The rows come from 4 hidden closed curves, with some noise, and rows from the same curve form a group. Each curve winds through 8 dimensions. The rows are also pushed far along 5 directions, which tell nothing about the answers.
Some rows, each with its group after it:
[ -2  24  33  10  -4 -28   7  -6  -4  -8 -12 -45   6 -20  -8 -29  11] | C
[  7 -20 -40  15   5  45   0  31  17   1  28  35  -6   6  34  19  16] | K
[-29  -3  -9  -9   6   8   8 -36   8 -24   8  20   8   6   9   2   6] | K
[-18  13  -6   4  -6   0 -24  12  33  -7  20  -2   0 -16  32 -11   4] | C
[ -9   9  46  63 -31 -31  13  26 -59   7 -18 -23 -24  11  -4 -36   6] | G
[  4   6  -4  55 -35  -1   5  44 -25   5  -7  -6  -7  30  16 -16  12] | C
[ 39  14  12 -12  10 -11  -3  35 -30  31   7  -9  -8 -30  -9   1 -12] | K
[  4   0   2 -42   3 -12   8 -75  25  17 -10   3  48 -34 -36 -15 -14] | G
[ 19 -15 -26 -43  29  13 -14 -37  37 -12   1  17  19 -38 -13  15  -5] | C
[  2  -8 -14 -14  11 -12 -11   9  -8 -17 -25 -15  -7  48 -31  27  -8] | K
[ 18 -37 -23 -33  20  -3 -20   3  15   6  -9   9  -3  12 -27  26 -25] | K
[ 10  -8 -11 -14  19  21   7   3  29   2  45  10  -7 -33  32 -20   4] | R
[ 14  -9  -8  -2   1   5  11 -24 -16   8 -27  12  21  -9 -33  12  -6] | R
[-12  20  56  19   1 -36  24  17  -6   3  12 -63 -14   0   4 -46  14] | C
[-44 -15 -27 -11   6  33  -7 -32  39 -48  15   9 -12  14  29  -3  -3] | G
[  4   3  11   4  12  -4  -2  29 -41 -15 -15 -16 -29  26 -11  27   0] | C
[  5  22  32 -15  28   3  -5  24 -21  -5  -4 -49 -36 -32 -10   7 -10] | K
[-40  -8 -21  11  15  46  -7   7  46 -15  48  28 -19 -16  57   7  17] | C
[ 30  -1  12 -31  26  -8 -18  27 -13 -15  -8 -35 -39  16 -16  20 -16] | R
[-10  -3 -24 -21  11  -3   3 -27  27 -10   6   7  32   5  -7   4   8] | R
[ -7  -2  16  17   1 -13  16  19   6  -4  18 -27 -10  15  14 -31  12] | C
[-13  -1  24  25   3  -4  -9  50 -10 -19  26  -8 -50  15  41  -6  12] | G
[ 34 -11  -2  16   6   8  -9  32 -48   2 -11  23 -18 -25  -1  28   1] | C
[ 32  -2 -24 -35  35  37 -27   5   3 -14   4  18 -11 -53   1  42  -9] | R
[-24 -14 -17   7  -1   3  -7  22  25 -27  14  -3  -7  37  31   1   9] | R
[ 20  24  28  19   7  12   8  41 -34  12   5 -26 -25 -47  11  -7   3] | R
[ 28  -4  -2   4  20  15   0  37 -25  -5 -24  -9 -27  30 -24  48   9] | G
[ 24  -7 -11   4  -3   4 -11  29 -26  36  -3  32   1 -25  -1  25 -12] | R
[ -3   7  -2   8  -2  -2  -4  -5 -13   5  17  15  13 -31   7 -13   5] | G
[ 14 -14  20  16  -3  -8   1  36 -23  -2 -14 -21 -48  27   0   0 -10] | R
[ -2  26  25 -18  22   5  14  35 -32  10   6 -37 -22  -4  -2  21  -6] | R
[ 12 -29 -39 -21  -2  13  -6 -16  28   4 -25  12  22  19 -19  19 -14] | G
[ 18 -15 -15  10  -6   2   3  -5  15  12  -6  17  25   9 -10   9  17] | G
[ 24 -33 -42   0  26  36 -11  43   5 -23   0  19 -22  22  13  50  10] | C
[ 64  15  16 -16  23   3 -21  46 -42   7 -34 -33 -34 -28 -29  40 -13] | C
[-13  40  35 -11   0 -32  11  15 -12   7  19 -51  -4   4   2 -35   0] | K
[-34   2   4  22 -29 -30  23 -33  13  10  14   4  36  21   0 -57   6] | K
[ -1  10  33  38 -10 -19  24  55 -14   9  14 -49 -26  17  25 -37  19] | R
[  4  17   3 -36  15  -2 -27   8  11 -19  21 -15 -31   6  14   3 -15] | K
[ 32 -31 -25  11  -4  -6  -2 -18  19  15  -6  49  29 -20 -14  -6   8] | G
[ 38  -5  21  13 -10 -16  -3 -13 -44  40 -26  17   6 -48 -39  -6 -19] | K
[  7 -34 -26  23   4  21 -12  33   1   3   3  27 -30  40   4  29  -1] | C
[-12 -16 -20  16 -13  25 -12  17  25 -19 -11   5 -21  36  23  17   2] | C
[ 31 -20  -4  33  -3   3  -9  45 -23 -10  -9  -5 -29  22   2   7   8] | R
[-13  38  40 -28  25  -5  -2  -7  -8  -3  24 -41 -27 -24  -2 -10  -9] | C
[-44 -14   5  27 -19  -5  44 -21   1   4  -7  -3  13  59  -2 -16  14] | R
[ 12  13  10 -48  22 -34  -5 -26  16  -4 -13 -24  16   9 -41   5  -8] | G
[  4  15  11  13  -2  -8   6  28 -11  18  12 -15   9 -14   8  -7  14] | K
[-31   9  18   3  10   0  21   1  19 -10  34 -26  -1  12  24 -19  21] | C
[ -9  -3  12 -39  23 -12  14 -58  10  -4   6  14  23 -17 -23   3  -1] | G
[ 21  17  36 -23  23 -12 -15  39 -15 -10  11 -47 -55 -12   9  -1 -15] | R
[ 38  -5   1  11  -5 -16  18  -8 -28  14 -16   7  20   1 -27  -4  10] | K
[-16 -21 -12  13 -11   3  15 -18   8  11  22  31  23  -5  14 -22   4] | G
[ 16  -3  20  60 -17 -12   3  49 -27   7   0   6 -30   0  15 -21  19] | G
[-23  -7  12  18 -13 -11  32  -5 -20   9 -21  -7  -2  49 -23  -6  -3] | G
[ -7 -10   0  25 -22 -15  -8 -16   6  -6  16  24   3  -4  17 -39   3] | K
[-32  -5  -9   4 -12  -4  11 -45  43  -2  17  22  45 -37  26 -33  15] | R
[  2  -4 -25  -2 -12  -3  -5 -32  35  16   1  32  41   8 -13   0   8] | G
[-20  10  15 -23  -3 -11  11 -48  18 -19   1  -5   7   9   6 -14   0] | K
[ 36  -3  34  17  -2 -37  13  26 -34  31 -14 -26   1 -18 -23 -17   3] | C
[ 49 -11  -5   0   0  14 -14   6  -3  44 -12  21  12 -66 -14  14 -11] | K
[-22   8  -5  32 -27  -2   9  15   7   9  -7  -3  -1  54   1  -7   7] | G
[-17   8 -23 -45  -4   1  -4 -41  37  -6  -7   8  24  37  -7  21 -10] | K
[ 15 -17 -21  51 -15  41  10  11  -5  17   8  42   3 -25  24   3  23] | R

New rows. What belongs after each?
[  3   0   7  24   5   6 -13  32  -3   3  28   8 -24 -20  27  -6  10] | C
[-14  -8 -17 -30  -4 -14   1 -59  -3 -25 -31  16  35  27 -30  13 -10] | C
[ 26   8  10   8  23  16  -2  50 -23  -8 -10 -20 -38  14  -5  38  13] | G
[-33  21  36   5  -2 -20  13 -32   2  16  16  -5  24 -46   6 -24  12] | C
[-22 -24  -1  23 -10 -12  12 -21  32   8 -14   0  19  31 -12  -5  16] | C
[-11 -43 -20   4   5 -11   8 -12   4  -6 -38   4  18  43 -40  20  -5] | K
[ 42 -30  13   7   7 -22  17  10 -31  32 -43 -12  -2  25 -58  21  -8] | C
[ 21 -20   5  33  -7  -4  12  -8 -29  11 -35   6   6  -8 -34  -2   4] | K
[ 38  21  26  -5 -15 -35 -15  23 -40  24 -32 -22 -11   9 -28  12 -16] | K
[ -2  12  20  34 -38 -48   9  -1   7   5  -6 -23  28  12   7 -55  19] | K
[-32 -16  -7  28  -7   8  10  -8  10   6  -6  18   7  23   2  12  12] | C
[ 15  -7  16   4   7 -12  -4   3  13  27  -7  -8   9 -28 -12   7   7] | C
[ 11  11  12 -14   0 -11  -5   9 -11  22 -43 -10  -3  36 -40  46  -9] | G
[ 11   1  17   7   5 -10  17  34  -6   9   9 -35 -19  16   7 -14   6] | R
[-57 -13  -4   6  -2   2  23 -46  23  -8   2  14  18  39  -3   1  10] | C
[ 31  -3  -9 -11 -23 -21 -13 -27  -5  24 -25  30  27  -1 -24   7 -13] | K
[-26 -29 -25 -14   7  13 -12 -21  61 -28  34  17  -6  10  32 -21  -6] | K
[ -2   0   1  40 -33  -6 -18  18  -4   5   4  11   2  -9  20 -25   1] | R
[-33  -4 -22 -29  15   9   4 -11   3 -26   2 -10  -7  65 -15  22 -11] | G
[ 16  21  18   4   9  -1  13  49 -26  -7  11 -40 -34  26   9  -2  10] | K
[ 17   4  12  -7  -5  -9  -1 -17   1  30 -25 -14  22 -21 -32   3  -9] | K
[ 26 -19   2  22  -7  -1  -9  14   7  30 -18  13   5 -27  -7  13   6] | C
[ -7 -13   0   9 -11 -34  -2 -40  22 -13 -11  -2  32  18 -18 -25  13] | C
[ 12 -10 -16   3  -9  10 -19  19   4 -10   4  17 -29  30  16  10  -9] | K
[-36 -18   6   6 -16 -17  20 -46  22   7 -11  10  24  14  -9 -23  -4] | C
[ 22  12   9 -18  24   3  -1  -4  -1  -4  -3 -11  -1 -19 -16  19  11] | G
[ -1  11  -1  -6  15  25 -14  33  19   6  37   4  -9 -66  48   3   7] | K
[  9   2   2   9 -12 -13 -17   3  10  -5  20  14   6 -53  34 -37   0] | C
[ 26  -4  10  22 -13 -15 -14  53 -29   3 -16 -10 -27  -1  10  -2  -8] | C
[ 21   1  -1 -17 -11 -13 -16 -16 -10   7 -38   4  19 -14 -24  21 -15] | C
[ -5   6 -26 -13  14  29 -13  -7  55 -11  36  -2  11 -36  29 -14  10] | K
[-18  -1  19  19  -9 -15  17 -40  -6   5   2   7   9  -6 -12 -33   3] | C
[ 28 -10  10   1   4  -2  -2  -3 -17  39  -9  20  12 -81 -12  -3 -14] | K
[-19  46  26 -45  32  -1   5   8 -12 -11  22 -51  -5 -15  -2   8  -6] | R
[ -2 -42 -37   0   4  11  -1 -18  19   8 -16  40  31  -3 -15  24  -3] | K
[  1  11   5 -30   8 -25  12  -5 -11   6  -9 -28   6  45 -34   3 -13] | K
[ -6   6 -10  50 -38  -2   3  10 -17   8 -18   8  12  24   2 -14  11] | C
[-23  22   1 -24   1  -4  -1  -2  52 -23  41 -25  -1   2  48 -36   5] | K
[  9   9  31  22 -25 -45  -3   9 -35   9 -24 -20  -8  26 -22 -20  -6] | K
[-50  -2  11  26 -30 -15  34 -61   9 -21  -6  12  26  40  10 -33  21] | K
[ 19   9  19  19   5   0   1  46  -3  13  10 -21 -11 -52  27 -13  14] | C
[-19  26   8 -47  26  -1 -10 -17  -1 -40  15 -21  -9  -9  10   8  -6] | C
[  1  -3  20 -40  23 -41  -1 -29   3 -21 -24 -43  11  14 -45  -1  -8] | K
[-24 -15 -11  26 -23  11  14 -27  33   4  -6   4  19  24   1 -20   9] | K
[-30   2  13  -1  -4 -12  -3 -24  33 -12  20  16  -7   9  19 -22   3] | G
[  6 -11   8 -14  19   6   8 -14  17   7  -2 -13 -10   3 -18   6  -4] | C
[ -4 -18  -7  20  10  30  -9  36  35  -2  17   0 -31   3  34  15  14] | C
[-21  32  33 -15  27  12  -5  16   8 -14  34 -45 -34 -59  29 -21  -4] | K
[ -3 -42 -23  22  -8  14 -12   5  37  -6  25  34  -8 -10  34 -23   0] | K
[ 19  -4  15 -31  19 -26 -20 -11  -8   4  10  19   3 -36  -9   9  -9] | G
[ -2  -8   4   5   9  -7  -7  -5  16   7  18   7  22 -74  14 -21   8] | K
[ 12  23  -8 -39   7  -9  -8 -18  13  18   8 -13  40 -20 -23   0 -10] | R
[ 16  -5 -10 -24  -7 -39  -5 -23  12  -1 -30 -12  31  38 -39   0  -7] | K
[-19 -25  -2  28  -7   7  25  -6  17  -4  33  15   1  -6  30 -46  11] | K
[-38  14   5   2   7   7  -7   3  27  -6  20 -10  -7  -3  23   2  11] | C
[ 16 -13   4   0  28  14  -6  34 -21  -9  27   6 -36 -26  18   7  -1] | K
[-34  10  25  18 -32 -39  27 -29  15  11  -2 -18  33   5   7 -56   6] | K
[-35 -13 -30   9 -10  28  -2 -20  23 -47  18  30  -2  17  44  -7  10] | C
[ 53   0  -4 -16  23  25 -22  17 -28  32 -11  30 -11 -88 -12  44 -16] | C
[-19 -21   2  26   7  11  18  21  18   1  14  -7 -12  31  15   3  21] | C
[-42   4  -8 -12 -15  -9  15 -47  62 -14  32   4  32   4  35 -51   7] | K
[  8  19  20  -2   4 -18  17 -16 -10 -13  -1 -32   8   7 -13 -21  16] | K
[ 18 -53 -33  52 -16   9  -3  22   2 -12 -24  31  -8  50  -2  12  17] | C
[-12  24   3 -60  19  -7 -22  -5  19 -32   5 -36 -31  55  -6  18 -23] | K
[ -6 -33 -43  25 -23  35 -15 -16  37 -16   3  56   9  -3  38   1   7] | C
[ 18  -4   5   9   4   9 -17  23  20  16   3   0 -11 -35  14  11   5] | C
